There are 5 ways to turn a row about zero (a turn may also mirror it). The second row of each pair is the first, turned, with some noise. The first 45 pairs use one turn. New pairs use 2 turns, one after the other, and a turn may come again.
In the rows, zero is written as 128.
Known pairs, each followed by its turns in order:
[144  60 100 162 152 156 137 115]
[ 57 164 130 162 109 126 120 131] => L

[176  92  99 151 193 147 122 145]
[185  65 114 130 125 105 164 158] => K

[125 159 144 163 143 147  99  94]
[138 157 153 120 183 130 101 119] => L

[107 183  90 159 134 168 150 101]
[149 129 171 101 145 163  71  94] => E

[165 166 107  24 170 175 121 161]
[ 99 130  96  96 189  65 146  36] => S

[119 145 143 130  62 121  99 146]
[147 107 141  61 126 104 125 136] => L

[110 135 118 125 134 172 128 148]
[102 101 119 125 149 144 111 143] => L

[140 199 151 122 118 190 156 168]
[150  76  94 118 169 129  62 167] => L

[101 138 129  87 104  85 120 142]
[125 108  97 160 113 106 139  86] => E

[ 96  93 124  94 150 134 132  73]
[128  78 116 139 125 104  84 167] => Z

[175 179 160 138 132 168 107  91]
[177 116 181  74 116 121 145 141] => E

[131 170 110 134 147 112 120  67]
[194 139 126 103 144 152 122  98] => E

[ 87 136 149  99  86 180 125 119]
[117 114  83 166 128 186 108 143] => Z

[140 123 121 170 142  80 129 103]
[107 106 113 153 106 139 111 177] => S

[169 145 136 148 136 119 125 108]
[130 102  99 163 115 121 123 129] => S

[107 122 105 131 127 129  75  96]
[143 115 121 132 152 176 160 109] => E

[110  83 102 153 119 107 182  92]
[153 177 119  98 166 146 143 177] => K

[140 139 141 154 142 128  94 176]
[126  80 130 142  99 141 124 172] => E

[157 102 155 102 121 105 137 103]
[152 155 125 132  79 136 124 113] => L

[113 167 109 126 143 120 173 159]
[139 155 129 144  89 121 171 151] => Z

[165 105 112 143 138 143 170 128]
[135 157  83 140 125  99 152 159] => S

[158 127 114 129 114 130 148 134]
[153 125 148 108 117 144 125 133] => K

[159 101 124 121 136 178 131 133]
[ 95 114 126 105  92 138 106 106] => Z

[138 132  91 130 101 139 150 119]
[117 126 135 112 168 116 108 116] => E

[148 118 141 139 118 154 116 124]
[103 134 125 122 131 143 110 103] => Z

[110 178 159  98 124 142 125 196]
[ 95 126 174 182  92 133 142  87] => K

[114 144 142 111 137 195 125 141]
[112 130 199 137 115 131 130 127] => E

[140 111 100 112 122 148  95 160]
[135 106 122  83 117 162 135 113] => Z

[ 97 136 109 162 108 165 150  71]
[117 153 153 138  52 131 163 130] => S

[118  99 123 154 115 110 130 128]
[112 138 155 127 107 106 144 134] => L

[108  85 104 168 133 113 111 130]
[111 112 123 113 164 118 145 177] => K

[135 130  97  98 181  94 129 174]
[150  83 127 188 126 168 143 147] => K

[175 127 111 193 141 145 190 101]
[135 163 132  60 156 130  70 170] => E

[129 184 129  85 133 147 123 167]
[130 149  68 112 109 150 170 136] => Z

[138 206  81 128 127  80 140 130]
[153 108 173 159 168 167  67 110] => K

[124 104  86 126 155  40  83 171]
[115 102 135 146 109  78 210  60] => L

[138 111 124  88 198  96 147 202]
[156  89 122 203 109 174 185 143] => K

[150 157 131  97  96  93 129 112]
[120 120 139 149 125  94  75 112] => S

[ 85 116  90 122 134 133 121 160]
[168 118 149 113 102 163 132 153] => Z

[148 149 186  99 163  90 121 185]
[182  67 131 155 107 114 105  73] => L

[ 78 142 129 132 119 118  85 113]
[151 128 123 126 171 156 120 164] => Z

[138 159 154 120 100 153 143 102]
[153 125 143 153  98 103 129  97] => S

[ 91 154 145 130 182 104  90 138]
[ 99  99 102 189 162 116 132 109] => K

[ 95  97  79 105 102  69 185 154]
[ 92 187 157 105 155  99  93 192] => S

[121 116 118 122 108 121 118 105]
[121 136 130 116 103 132 103 127] => S

New pairs, each followed by its turns in order:
[186 145  86 127 136 102 112  91]
[ 96 126 144 127 164 117  89 186] => S K

[176 107 115  96 100 172 154 155]
[ 93 184 139 105 131 167  97 105] => L S

[147 112 149 182 122 151 116  53]
[136 151 192 168 131  68 128 109] => E E

[131 144 154 115 165 150 161 132]
[126 123 119 121 136  96 119 179] => S S

[154 106 118 150 132 107  75  71]
[ 98 145  89 162 157 107 157 175] => L Z

[177 112 138 154 157 101 141 104]
[134 130 109  92 102 132 186 110] => E Z

[ 49 149 111 160 141 124 179 111]
[135  77 152 120 136  53  85 135] => Z L

[153 103 118 171 141 116 120 181]
[102 143 100 140 156 144 186 120] => S S

[138 176 118 118 143 128 141 170]
[132 144 162 181 147 127 139 126] => S L

[122 194  72 158 150 100 192  72]
[ 85 123  98 206 191 115 186 163] => L S

[ 95 142  46 154 123 109 121  96]
[152  88 108 205 144 142 148 172] => L L

[191 119  81 167  99 107 128  98]
[156 132 186 166  95 184 127 142] => Z L

[109 103 139 128 122 180  90 105]
[ 99 150 107 165 109  89 119 110] => L K

[132 153 122 151 168 159 107  71]
[ 98 172 111  95 137 117 126 184] => L Z

[ 85 163 112  76 116 124 161 105]
[164  73 152  95 110 162 118 127] => K E

[177 116  99  97 109 156 160 163]
[148 101 173 166 127 111 155  89] => E L

[ 92 124 142  94 156 182 173 112]
[136 173 100 124 114  59 120 104] => S E

[144 164 155 100 112 107 136 151]
[178 138 146 125 159 136 109 138] => Z K

[156 145 134  84 104  93 120 167]
[148 176 118 111 177 108 106 124] => Z E

[140 103 108 130 102  77  92  62]
[118 115 167 173 113  54 124 102] => L S

[114 121 168 114 178 118  83  73]
[ 85 140 125  99  54 165 141 128] => S L

[ 88 179 135 124 119  84 155  78]
[144  96 110 163 157  65  94  98] => K K

[122 100 183  98 130 126  85 116]
[141  85 160 149 122 159 145 167] => K Z

[171 157 142  99 134 185 134 137]
[162 160  97 148 147  92 113  85] => E Z

[107 120 129 135 119 101 177 145]
[153 148 137 128 121  82 103 146] => Z L

[168  77 121 124 116 168 157 114]
[123 101 128 134 148  51 125 116] => K E

[163 134  78 104 175 136 101 172]
[ 98 133 118 171 170 171 176 129] => S L

[ 90 115 120 197 130 187 161 133]
[202 190 119 106 128 151 101 137] => L Z

[147  67 147 108 159 109 104 149]
[167 126 102 135 165 108 186 129] => Z E

[137 118  88  96 144  87 162 137]
[153 151  94 158 144 146 163 100] => K S

[111 121 130 143 135 131  88 155]
[151 123 165 140 131 110 145 141] => Z E

[139 131 178 122 156  89 141 156]
[169 162  95 131 144  99 159 112] => Z L

[135 167 156 103  80 146 138 124]
[106 120 101 157 178 143 121 141] => K Z

[136  75 106  65  79 159 141 145]
[136 133 110 160 131 204 176  88] => K Z

[105 155 149 151 130 140 119 105]
[153 131 146 139  98 130 138 160] => L E

[ 93 138 103 119 144 106 151 232]
[134 106 157  71 156  34 112 134] => Z E

[137 132 101 184 131 102 121 162]
[131 114 168 146 144  81 160 138] => S K

[162 156 166 128 111  83 104 133]
[ 91 159 140 116 128 193 128 132] => K L

[ 75  99 130 131 139  74 122  91]
[149 175 143 111 129 128 164  72] => L K

[ 94 102  92  97  81 164  85 163]
[165 176  80  96 104 123 166  88] => Z S

[152 159 123 128 120  96 120 127]
[130  97 141 105 130 107 134 105] => E Z

[230  98 133 186  76 124  74 126]
[ 91  47  81 180  54 156 157 112] => E L

[128  59 139 129 160 155 110 121]
[136  96 120 143 141 136 203 119] => Z E

[191 127 181 155 115 109 116 117]
[158 173  78 128  88 128 101 151] => K K

[137  77  99 152 123 112  99 220]
[ 89 109  95 132 164 133 210  77] => S S

[105 142 125 152 151 161 200  79]
[122  82 192 157 134  85 170 113] => L K

[163  76 132 166 144 101  89 162]
[166 136 159 105  63 166 148 119] => E Z

[169 130 136 135 151 123 105 114]
[125  82 143 115 120 109 117 115] => K Z

[162 159 132 142  43 152 140 142]
[ 78 143 153 173 106 137  89 183] => Z Z

[146 129 128 163 103 158 122 103]
[101 149 117 146 141  86 138 120] => Z K

[124  67 129 122 114 111 110 141]
[100 133 120 103 109 114 147  78] => L E

[136 127 144 176 103 111 138  97]
[115 123 106 140 173 112 151  95] => Z K

[131 155 102 135 115 107 141 185]
[116  83 135 144 136 151 173 132] => S S

[ 89 110 100 148 149 127  64 140]
[151 137 169 166 127 189 140 145] => L L

[172 126 144  79 182  80 134 130]
[162  77 147 132 142  74 182 129] => Z Z

[117 131 166 121 137 172 165 153]
[109 123 151 140 156 179 162 142] => Z Z

[ 92 107 145 163 123 109 122 146]
[128  95 142 165 136 151 140 149] => K L

[132 113 145 133 111 134 142 164]
[ 95 123 122 111 116 147 133 147] => L K

[102  56  73  86 110 110 101 121]
[140 116 122 109 121 181 147 218] => L L

[171 106 161  83  96 128 137 120]
[123 139  92  69 124 154 129 156] => K L

[154 121 125 136 101 144 183 135]
[118 136 158 182 158 144 114 135] => Z Z

[ 69 124 109 144 168 141  78 152]
[143 134 102 126 184 117 128  59] => Z S

[101 145 136 180 114  54  81 124]
[106  98 132  48 135 157 191 139] => K S

[119 114 176 158  86  97 117 158]
[ 77 132 108 146 162 124 125  83] => E E

[119 155 141 148 109 130 180 133]
[149 154 139  95 115 129 145  90] => L Z

[150  72 211 171  86  87 160 118]
[134 197 196 163 146  84 109  64] => K E

